The same things were measured in two ways. Each way mixes the same 11 hidden numbers, adds some noise and spreads widely along 6 directions of its own, which tell nothing about the thing.
Some things both ways: the first way, then the second way.
[ 2.77  1.94  1.18  2.56 -0.46 -2.73 -1.50  1.07 -4.74  3.26 -3.38 -5.33
  0.50 -0.95  3.36  0.86  3.01]
[-0.91 -0.91  0.16 -2.31 -2.68 -0.58 -0.59 -0.71  2.47 -3.17 -1.58  0.62
  0.77  0.00 -0.28  0.76 -4.37 -2.22]

[ 1.53 -0.44 -0.29 -0.88 -0.59 -2.00  1.80 -0.25 -0.07 -1.97  0.33 -2.04
  0.11  1.08  1.33  1.22  0.90]
[ 3.62  0.23 -2.33  0.84 -0.13  2.24 -0.70 -2.38 -0.86  0.45 -2.12 -1.25
 -2.13  1.80 -0.47  0.01 -0.99  0.65]

[ 0.64  0.16  1.48 -1.67 -3.35 -0.65  0.26 -5.77  3.96 -0.77  1.34  2.72
  2.18  2.46 -1.37 -0.46  0.13]
[ 0.19  0.81 -1.14 -0.53  0.85  0.00 -3.13 -2.16 -0.29  0.54  0.13  0.60
 -0.51  1.53  0.22 -2.43  0.14  2.14]

[-0.72  2.77  1.18 -1.06  0.03 -2.80 -2.83 -0.59 -0.52 -1.71  1.54 -0.28
  0.71  0.52 -0.73 -0.36 -0.53]
[-0.51  0.87 -3.91 -1.47 -0.61 -1.67  1.73  2.03  0.43 -3.10  2.50  0.83
 -2.26 -0.63  1.15  0.66 -0.39  1.52]

[-1.34 -1.74  2.56 -0.78  0.82 -1.24 -1.62 -1.45  2.85  1.56  0.67  1.87
  3.99 -0.70 -0.40 -1.31 -2.64]
[ 1.74 -1.11  2.46 -2.36  2.04  0.23 -1.97  0.22 -0.36  1.10 -3.61 -1.41
 -2.16  0.24 -1.21 -4.37 -1.49  1.06]

[ 1.42  1.66  0.87 -1.61 -1.68 -1.22 -0.97 -0.69  0.07 -1.11 -1.60 -0.06
 -0.46  2.62 -1.00  2.55  0.65]
[-0.94  1.96  1.13 -2.92 -1.37  0.73  0.89  0.96 -1.23 -3.44  2.19  1.33
 -1.74 -1.28  0.94  1.50 -0.47  0.36]

[ 0.31  0.54 -1.94 -1.39 -1.36  0.16  0.11  2.31  0.92 -0.47  1.73  0.40
 -0.02 -1.33 -2.89  0.66 -0.85]
[-2.16  1.99  0.34 -3.35 -3.04 -0.11  1.80  3.48  0.17 -2.69  3.44 -1.21
  0.38  0.52 -0.24  4.84 -0.27  0.69]

[ 2.12 -0.62 -3.94 -3.75  1.62 -0.84  0.42  1.36 -1.85  2.84  1.22  0.77
 -2.90 -2.14  0.98 -1.22  0.79]
[-0.38  0.93 -0.23  0.53  1.02 -0.60 -2.71  0.04  0.20  0.74  0.21 -1.99
 -0.06  4.22 -2.30 -0.92 -4.62  1.78]

[ 2.74  2.27  0.49  0.76 -4.29 -3.22  0.64  1.24  0.38 -0.54 -1.55  0.15
 -2.53  1.47  0.21  3.48 -2.63]
[-0.84 -0.02  1.56 -1.77 -0.16 -1.88  2.80  2.23  0.48 -1.04 -0.68  0.07
 -1.44 -0.90  0.84  0.53 -0.13 -0.01]

[ 1.52  3.25 -1.07 -1.81 -3.64  2.77  3.94  1.60  1.39 -3.95  3.33 -0.74
 -3.49 -1.42 -2.88  2.86  2.13]
[ 1.88  2.68  1.10 -0.30 -4.18  1.95  1.88 -0.40 -1.63  0.15  0.64 -1.06
 -1.15  0.75  1.42  4.63  3.70 -1.16]

[-3.06 -2.26 -0.86 -0.62 -0.67  1.28  1.54 -2.78  1.97  2.97  3.04  1.89
  3.13 -3.20 -3.03 -4.35 -0.42]
[-0.11  1.17 -0.56 -3.12  0.50 -4.18 -1.23  1.04  0.39 -1.76  1.30  0.24
 -0.83 -1.35 -1.55 -2.21 -2.90 -1.85]

[ 0.08  2.39  1.23  1.18  1.19  0.28 -1.77  3.08 -2.69 -1.55 -1.29 -4.88
 -0.04 -0.30 -0.01  2.04 -1.05]
[ 0.55 -0.81  0.63  0.71  0.28 -0.50  1.13  0.01 -0.98 -2.16 -1.07  0.61
 -1.34 -1.51 -0.16 -2.69 -1.74  0.28]

[-0.66 -1.96  1.06 -0.47  0.02  2.27  2.02  0.05  1.86 -1.77 -0.94  1.06
  0.04  1.36  0.35  1.59 -0.25]
[ 1.57  0.22  4.45 -2.04  2.89  3.43 -1.20  0.26 -0.86  3.66 -1.05 -0.32
 -3.32  1.02  0.18 -0.34  1.07  1.81]

[-2.99  1.51  1.87  1.85  2.00  2.44 -2.03 -2.44 -0.80 -0.87 -2.75  1.95
  2.92  0.92 -4.65 -2.08 -2.59]
[ 0.06  1.58 -1.28 -3.24 -1.53 -0.57 -1.32 -2.70 -1.58 -2.51 -0.54  0.83
 -2.00 -2.96  0.06 -0.42  1.51 -2.93]

[ 1.22 -2.01 -1.08  2.53  2.01 -0.31  0.31  0.18  0.46  0.53 -1.90 -1.94
  2.45  2.01  0.23 -0.39 -0.61]
[ 1.15  2.24  0.59 -4.56 -0.41 -1.71  3.63 -0.43 -2.26 -0.41  1.46 -1.32
 -0.53 -0.67  0.69  1.78 -0.94 -0.87]

[ 1.28  2.86  1.44 -1.14 -4.15 -2.45 -0.45 -1.66  1.50  0.86  1.26 -0.68
  1.14 -1.09  1.28  1.10 -0.07]
[-0.81  1.57  2.09 -7.29 -1.02 -2.63 -2.05  3.05  1.62  0.14  0.44 -0.59
 -1.34 -0.28 -0.59 -0.33 -0.93 -0.78]

[-0.78 -1.68  0.51 -0.24  0.44 -0.80  0.67 -2.42 -2.25  2.18 -2.50  0.86
  1.64 -1.52  2.78 -1.36  3.32]
[ 2.88  2.99 -1.44 -2.49 -1.43 -1.52 -2.41 -1.43 -0.18 -2.42 -0.22  1.01
 -3.64 -0.01  0.34 -0.02 -1.60 -0.80]

[ 1.20 -0.63  0.80 -2.66 -1.50  2.20  2.09 -3.54  3.99 -2.55  2.93 -0.60
  3.07 -0.02 -4.88  0.47 -1.78]
[ 2.37  2.74 -0.03 -4.55 -3.01 -1.00  0.06 -2.92 -1.41 -0.96 -0.30 -1.21
 -0.78  1.22  0.47 -0.01  0.59 -0.29]

[-2.02 -1.03 -1.03 -2.71 -2.10  2.38  0.91 -3.65  1.22  1.88  1.84  4.19
 -0.36 -1.03 -0.31 -3.11 -0.83]
[ 2.14  2.62 -0.85 -4.16  0.06 -2.00 -0.12 -0.94  0.44  0.83  1.92  0.41
 -4.62  1.87 -0.16 -1.16  3.86  1.14]

[-0.37  0.65 -2.61  2.34  0.20  2.86 -3.28  3.03 -2.60  3.92 -1.35 -0.05
  0.46 -2.35  1.29 -2.49  1.51]
[-1.41  0.01 -1.70  2.26 -1.47  0.16  1.79 -1.90 -1.00 -2.10  1.86 -0.98
  1.58  1.01 -0.76  1.02  0.76  1.06]

[ 1.96  0.50 -0.76 -4.46  3.91  0.82 -0.27  1.17 -4.44 -1.03  0.66 -3.75
 -5.23 -2.70  0.84  0.36 -2.49]
[-2.51 -1.53  0.61  0.02  0.78  0.07  0.10  0.22  0.98 -1.85 -0.38  0.81
  0.94  0.75  1.27 -1.60 -3.50  3.79]

[-0.09  0.59  0.23  0.28 -4.40  1.31  1.53 -4.13  2.31  0.85  0.99  0.63
  2.43 -2.89 -1.69 -1.43 -0.93]
[-3.21 -0.28  1.20 -1.16 -1.72 -1.24 -1.37 -0.94 -1.22 -2.13 -0.23 -0.07
  4.11 -4.67  0.03  0.16 -1.44 -1.65]

[ 1.67 -0.99 -3.49 -1.71 -0.66  2.00 -0.23  0.32 -2.96  3.65 -0.23 -1.97
 -1.56 -0.54  2.56 -1.80  0.16]
[ 0.23  0.63 -0.67 -4.39  0.02  0.26  2.85 -2.23  0.30 -1.14  2.80 -0.29
 -2.70  3.41 -1.44  0.36  1.07  1.03]

[ 0.32 -0.16 -1.67  1.93  0.32  0.74  0.89  2.77 -1.53  1.39 -0.82 -2.93
 -0.77 -0.17  1.66 -0.04 -0.23]
[ 0.47 -0.41 -0.10  0.51 -3.25  0.09 -0.74 -1.16  1.34 -0.84 -0.30 -1.08
  2.15  0.92 -1.87  1.08  0.44 -2.25]

[ 1.16  0.58  1.18  2.72 -1.07 -2.77 -0.83 -0.98  3.07  3.79 -1.54  2.10
  2.38  0.18  0.97 -0.50  2.53]
[-1.75  1.03  2.94 -2.51 -1.40  3.28  0.15  1.84 -1.70 -0.12  0.45 -0.60
 -0.39 -0.54  0.77  2.90 -0.04  0.69]

[ 0.56  0.26 -0.27 -0.16  2.37  0.34  1.30  0.11  1.12 -5.55 -0.34 -1.11
  1.23  1.44 -6.23  2.34 -6.16]
[ 0.23  1.86  0.52 -0.51 -3.56 -2.81  2.04 -0.65 -2.58 -2.56 -0.10 -1.72
  3.51 -2.73  1.25  1.57 -1.33 -1.70]

[-1.96 -1.41  0.60  0.61 -0.87 -1.36  1.42 -4.59  3.50  2.57  1.12  4.86
  1.96  1.07  0.34 -3.25  0.83]
[ 1.68  1.33  0.00  0.48  0.55 -1.59 -0.38 -0.57 -1.72  0.17  0.16  0.33
 -2.00 -1.85  0.05 -2.28  0.52 -1.97]

[ 0.09  1.15  0.55 -1.46 -1.15 -0.52 -0.61 -0.93  0.00 -0.59  1.49  0.67
 -1.68 -0.11  0.86 -0.42  2.61]
[ 1.99 -0.98  1.42  0.78  1.58  2.51 -3.39 -1.53 -0.34  3.84 -3.58 -1.96
  1.93 -0.30  0.71 -0.47 -1.90  0.47]

[-2.49  1.12  4.13  2.75 -0.34 -3.61 -2.70 -1.20 -0.53 -0.25 -3.05  0.29
  2.53  2.19  0.14  0.74 -1.20]
[ 1.93 -0.90  1.73 -0.05 -1.66 -1.24  1.98  0.58 -0.92 -3.37 -2.10  1.52
  0.03 -6.10  2.22 -1.07  0.17 -2.21]

Other things, the second way, with their names:
z627: [ 1.42 -1.64  2.64  0.44  1.51  2.55  0.22 -2.69 -1.08  1.07 -1.93 -0.53
  1.93 -1.79  2.01 -0.62  0.27  1.16]
z161: [ 1.10  2.76 -1.39 -2.45 -2.45 -2.99  0.57  0.56  1.02 -1.76  2.94  3.20
 -2.99  1.83  1.41 -0.37  1.50  0.80]
z517: [-1.45  0.37 -0.68  1.81 -0.43 -1.31 -3.71 -0.87  1.35 -0.53 -0.20  1.97
 -0.22  1.47 -1.20 -3.62 -1.76 -1.96]
z450: [ 0.23  2.40  0.05  0.57 -1.21 -3.26  1.78 -0.40 -3.40 -0.86  0.65 -1.60
  0.51 -2.26  0.40 -0.44  1.31 -1.65]
z559: [ 1.42  1.66 -0.35 -0.08 -0.54  1.47  1.52 -2.77 -2.99  0.29  0.87 -1.51
 -0.50  0.60  0.02  0.44  2.00 -0.76]
z681: [ 0.71  2.50  2.20 -3.30 -3.14  0.18  1.33  2.31  0.18  0.02  1.64 -1.55
  0.17  0.38  2.02  4.82  0.60  0.53]
z380: [-2.09  0.19  2.73 -4.24 -0.75  0.18 -0.63  0.90  1.33 -0.21  1.33  0.65
  0.26 -1.90  0.76  0.79  1.07 -0.85]
z918: [ 0.64  1.54  0.51 -1.72 -0.38 -0.20  0.21 -0.60  1.18 -0.66  1.95  1.60
 -3.52  2.64  1.16  0.28  1.34  1.92]
z879: [ 2.42  1.07  0.67 -1.11 -1.72 -0.55 -2.68  1.06  0.81 -0.64 -2.33 -1.52
 -0.89  0.79 -0.50  0.45 -3.32 -0.54]
z654: [ 2.53 -0.42  3.32 -0.65  0.04  3.20  0.40 -1.49 -1.40  0.14 -1.70  0.88
 -1.18 -2.47  0.99  1.46 -1.11 -0.42]
z289: [-2.76 -1.91  0.91  0.20 -2.25  3.33 -2.32 -2.12  1.70  0.64 -1.97 -2.79
  4.65  2.43 -1.42  1.33 -0.51 -0.05]
z865: [ 2.10  1.19  2.62  1.15 -1.00  1.49 -1.54 -2.54 -3.55 -0.69 -1.45 -0.05
  0.35 -3.37 -0.47 -0.41 -1.89 -2.07]
z922: [ 0.89 -0.01  0.53  1.48  2.10 -1.17  1.08 -0.64 -0.05  1.12  0.65 -0.70
 -1.48  2.29 -0.33 -2.18  0.25  1.48]
z62: [-3.02 -2.73 -0.17  1.46  0.94  4.00  0.71  1.08  1.00 -0.02  1.64  0.95
  0.96  0.48 -0.48  0.71  0.91  2.47]
z948: [-2.28 -0.20  1.79  0.81  1.09  3.01 -1.72  1.20 -0.08  0.57  0.82 -0.64
  0.79  0.49  0.62  2.43 -1.20  3.54]
z425: [-2.04  0.32  1.13 -0.65  0.69 -0.90  0.54  1.61  0.03 -1.67  3.08  1.76
 -0.17 -2.30  0.14  0.14 -1.33  0.18]
z108: [-0.74 -0.24 -0.72 -1.42  1.65  0.71 -1.75 -0.19  0.07  2.27 -0.34 -3.21
  2.10  1.52 -1.41  0.06 -1.85  0.40]
z365: [-1.01  2.55 -1.24 -1.84 -2.13 -4.31 -0.77  0.80 -0.08 -0.88  1.16 -1.25
 -0.65  1.15  0.50 -0.33  1.61  1.29]
z452: [-3.02  0.65  0.73  0.06 -0.87 -0.15  1.76  0.12 -0.44 -2.36  1.83 -0.78
  1.20 -0.41  0.41  1.72 -0.49  0.38]
z808: [ 1.53  0.12  0.00  1.53  1.03  0.16 -0.33 -1.37 -1.10  0.92 -0.87 -1.95
 -0.80  1.41 -1.55 -0.88 -2.05  0.30]
z543: [ 0.76  1.42 -1.33  0.64 -0.65 -1.79  0.94 -0.65 -3.61 -2.19 -1.29 -1.33
 -1.30 -2.83 -0.43 -1.79 -0.32 -1.14]
z411: [-1.13 -1.04  1.64 -1.83 -0.51  0.54 -0.38  2.07  3.30  0.26  2.28 -0.15
  1.36  2.42 -0.90  1.82 -0.81  0.95]
z766: [ 0.33  0.88 -0.80 -1.72 -0.88 -2.03 -2.59  0.79  1.35  0.40 -1.37 -1.11
 -1.19  0.79 -0.58 -1.58  0.18 -0.66]
z381: [ 3.82  2.75  1.33 -4.71 -0.01 -3.53 -2.83  0.07 -1.84  2.15 -1.37 -3.44
 -0.85 -2.70 -0.71 -0.77 -0.95 -3.31]
z938: [-4.60 -0.13  2.17  0.02  2.72  1.58  1.19  3.61  0.80 -0.44  2.79  0.44
 -1.05  1.26 -0.62  1.31 -2.40  2.23]
z399: [ 0.30  0.20  0.68 -1.69  0.19  1.23  1.31 -1.19  0.23 -0.18  2.31 -0.51
  0.26 -0.98 -0.75  2.86  0.29 -1.85]
z281: [ 0.47  1.73  1.38 -2.71 -0.98 -1.26  0.24  3.32  2.63  1.33  1.66 -0.50
 -1.87  2.91  1.07  3.05  0.94  0.71]
z919: [ 2.09  1.69 -0.03 -1.34 -2.09 -5.18  0.08 -0.06 -2.52 -1.13 -2.57 -1.90
  1.24 -3.85  0.14 -2.13 -2.14 -4.09]
z705: [-0.49 -0.62 -0.69 -0.86  0.43  2.10 -0.78  0.86  0.74  1.47 -0.65 -0.82
 -0.68  1.52 -1.09  0.31  0.25  0.42]
z212: [ 1.22 -1.46  3.24  3.38  2.20  2.04  1.35 -1.52 -1.67  0.44 -1.86  0.02
  0.16 -0.50  0.94 -1.77 -2.10  0.59]
z699: [ 2.82 -0.63  2.14  2.41 -0.22  3.59  0.34 -1.43 -2.05  1.85 -2.54 -0.65
  0.04 -0.38  2.19  0.28  2.24  2.80]
z40: [ 0.31 -1.85 -0.69  2.93  0.96  4.33 -2.03 -2.92 -0.61 -1.73 -2.05  0.38
 -0.29  0.31 -0.17 -1.64 -2.14  2.13]
z174: [-2.31 -1.89  0.09  0.90  0.79  1.05 -0.26  1.24  3.52 -0.53  1.97  1.32
  0.31  4.32 -1.17 -0.70 -1.16  3.64]
z297: [-1.42 -1.19  1.48 -0.70  0.41 -3.19 -0.65  0.30  0.66 -1.83  0.10  0.90
  2.46 -3.91 -1.77 -2.54 -2.39 -3.48]
z546: [ 0.17  0.69 -1.01 -4.05 -2.00 -1.12 -0.48  0.61  1.01 -0.80  0.93 -0.05
 -1.32  1.03 -1.14 -1.10  1.78 -0.75]
z920: [ 1.19  0.85  3.21 -0.91  2.60 -2.39 -0.01  3.28  1.54  0.80  2.25  0.75
 -1.95  1.82  0.27 -0.52 -4.07  3.06]
z224: [-0.76  0.06  4.02 -0.40 -2.11 -0.99  0.01 -0.68  0.42  0.44 -1.98 -1.91
  3.40 -1.39  0.33  0.41  0.75 -3.92]
z902: [ 3.10 -0.13 -0.46  0.32 -3.14  1.47  3.93 -0.77 -0.80 -2.41  3.07  0.16
 -0.90 -0.32 -1.41  2.20  3.42 -0.76]
z536: [ 0.56  0.15 -2.86 -0.55 -1.50  0.33 -0.18 -0.88 -0.64 -1.19  0.43 -0.78
 -1.19  0.47 -1.82 -0.90  1.48 -1.58]
z267: [-0.53  0.69  2.09 -2.39  1.56 -2.49 -0.82  1.78  0.03  1.30  0.21 -0.66
 -0.75 -0.09 -0.28 -1.77 -2.01  0.29]
z975: [ 2.64  2.18  0.20 -1.97 -2.98 -2.54 -0.51 -1.01 -0.22  0.74 -2.20 -3.10
  1.69  2.24  0.29  0.14 -1.08 -1.58]
z710: [-2.86  1.55  2.14 -0.38 -1.49  1.18 -0.51  2.17 -1.07  0.42  2.22 -1.73
 -0.80  0.75 -1.21  1.91  1.93  0.07]

Some of these things the first way, each followed by its name:
[-1.79 -1.92  1.69 -1.26  4.60  1.60 -2.77 -1.00 -1.03 -1.78 -1.55  1.54
 -0.86  3.49 -0.83 -1.01 -1.82]
z627
[-2.20  0.19 -1.83  0.94  5.88  0.68 -0.90  2.24 -1.61 -0.41 -0.34 -1.24
 -1.77  1.83 -1.51 -2.27 -4.20]
z536
[-3.09 -1.61 -1.53  3.51 -1.87  0.24  0.16  1.88  0.28 -0.33 -1.38 -0.44
  4.17  2.60 -2.19  0.22 -2.43]
z902
[ 0.64  4.15 -1.46 -1.43 -0.42 -0.66 -3.26  2.42 -3.49  0.40  0.41  0.16
 -0.68 -1.52 -0.23  0.10  0.90]
z808
[-2.24  0.13  0.13 -1.75  0.76  2.76 -0.07  0.23 -0.36 -0.61  1.90  1.94
 -2.31 -2.29 -2.43 -1.38 -0.07]
z699
[-0.11  2.21 -0.14  0.91 -2.32 -1.09 -0.11 -0.05  2.84  1.52  2.90  0.72
 -0.29  0.10 -2.16 -1.35  0.63]
z705
[-0.27 -0.09 -0.69  1.41 -6.24  1.28  0.06 -0.09  0.97  1.06  0.53 -0.03
  2.67  0.68  0.88 -0.07  4.42]
z399
[ 0.07  2.00  0.04  1.32  1.01  0.41 -3.98  2.22  1.11 -1.93  1.01 -0.85
  1.86  2.53 -2.67 -0.19 -0.07]
z108
[-0.38  0.46  1.50  1.40  0.82  0.95 -0.51  0.03  1.58 -0.60  0.96 -1.45
  3.10 -1.28 -0.43 -0.06 -0.10]
z267
[ 0.96 -0.25  2.22  3.14 -1.17  2.01  0.52  1.46  2.65 -0.82 -1.18 -0.76
  1.97  1.46  0.66  1.97  0.35]
z224
[ 0.93  5.50  1.15 -1.36 -7.27  0.68  1.21 -3.02  0.55 -1.75  2.08 -1.10
  3.09 -3.19 -2.28  2.05  3.98]
z865
[-2.54 -1.02  2.90 -0.63  1.01  4.27  2.25 -2.89  2.82 -3.79  2.53 -1.35
  3.10 -1.10 -2.65 -0.61 -1.90]
z380
[ 0.57  2.74 -2.25 -2.75  0.07  3.05 -1.40  1.02 -0.26 -0.56  2.72  0.69
 -3.22  1.10 -2.93 -0.84  1.47]
z559
[ 1.50 -1.45 -2.51 -2.15  2.83  3.35  1.41  1.52 -0.96  0.97  0.87 -0.98
 -3.46 -2.21 -0.23 -1.44 -2.64]
z289
[-0.16 -2.12  1.97  3.22 -1.40 -1.68  2.20 -2.43 -0.61  1.53 -3.86 -0.90
  3.46 -0.17  3.84  0.50  3.03]
z654
[-1.73 -4.28  1.72 -0.84  4.12  0.50 -0.29 -2.05  0.45  0.23 -0.82  0.74
  2.99 -0.13  0.45 -2.24  0.18]
z40
[ 1.58  2.59  0.57 -1.51 -2.75 -2.05 -0.49  2.55 -1.99 -1.27  0.31 -2.42
 -0.08 -1.98  0.83  3.20  2.78]
z879
[ 1.04  1.22  0.08 -1.88 -1.54  0.35 -0.31  0.94 -0.60 -2.36 -0.51  0.32
 -1.42 -0.62  1.17  2.34  1.63]
z948
[-0.25 -1.82 -0.90 -1.14  1.08  0.93 -0.93  0.49  0.06  1.95  0.22  2.63
 -0.72  0.57  2.16 -1.57 -0.08]
z922
[-2.03 -0.62  0.97 -1.67 -3.27  2.26  2.05 -2.18  3.76 -3.63  3.26  1.41
  4.92 -2.39 -1.54  0.17  0.68]
z381
[ 0.55  3.10  1.17  2.07  1.28 -1.93 -1.60 -1.51 -0.21  3.30 -1.11  0.77
 -1.21  2.99 -0.40 -1.30  1.47]
z517
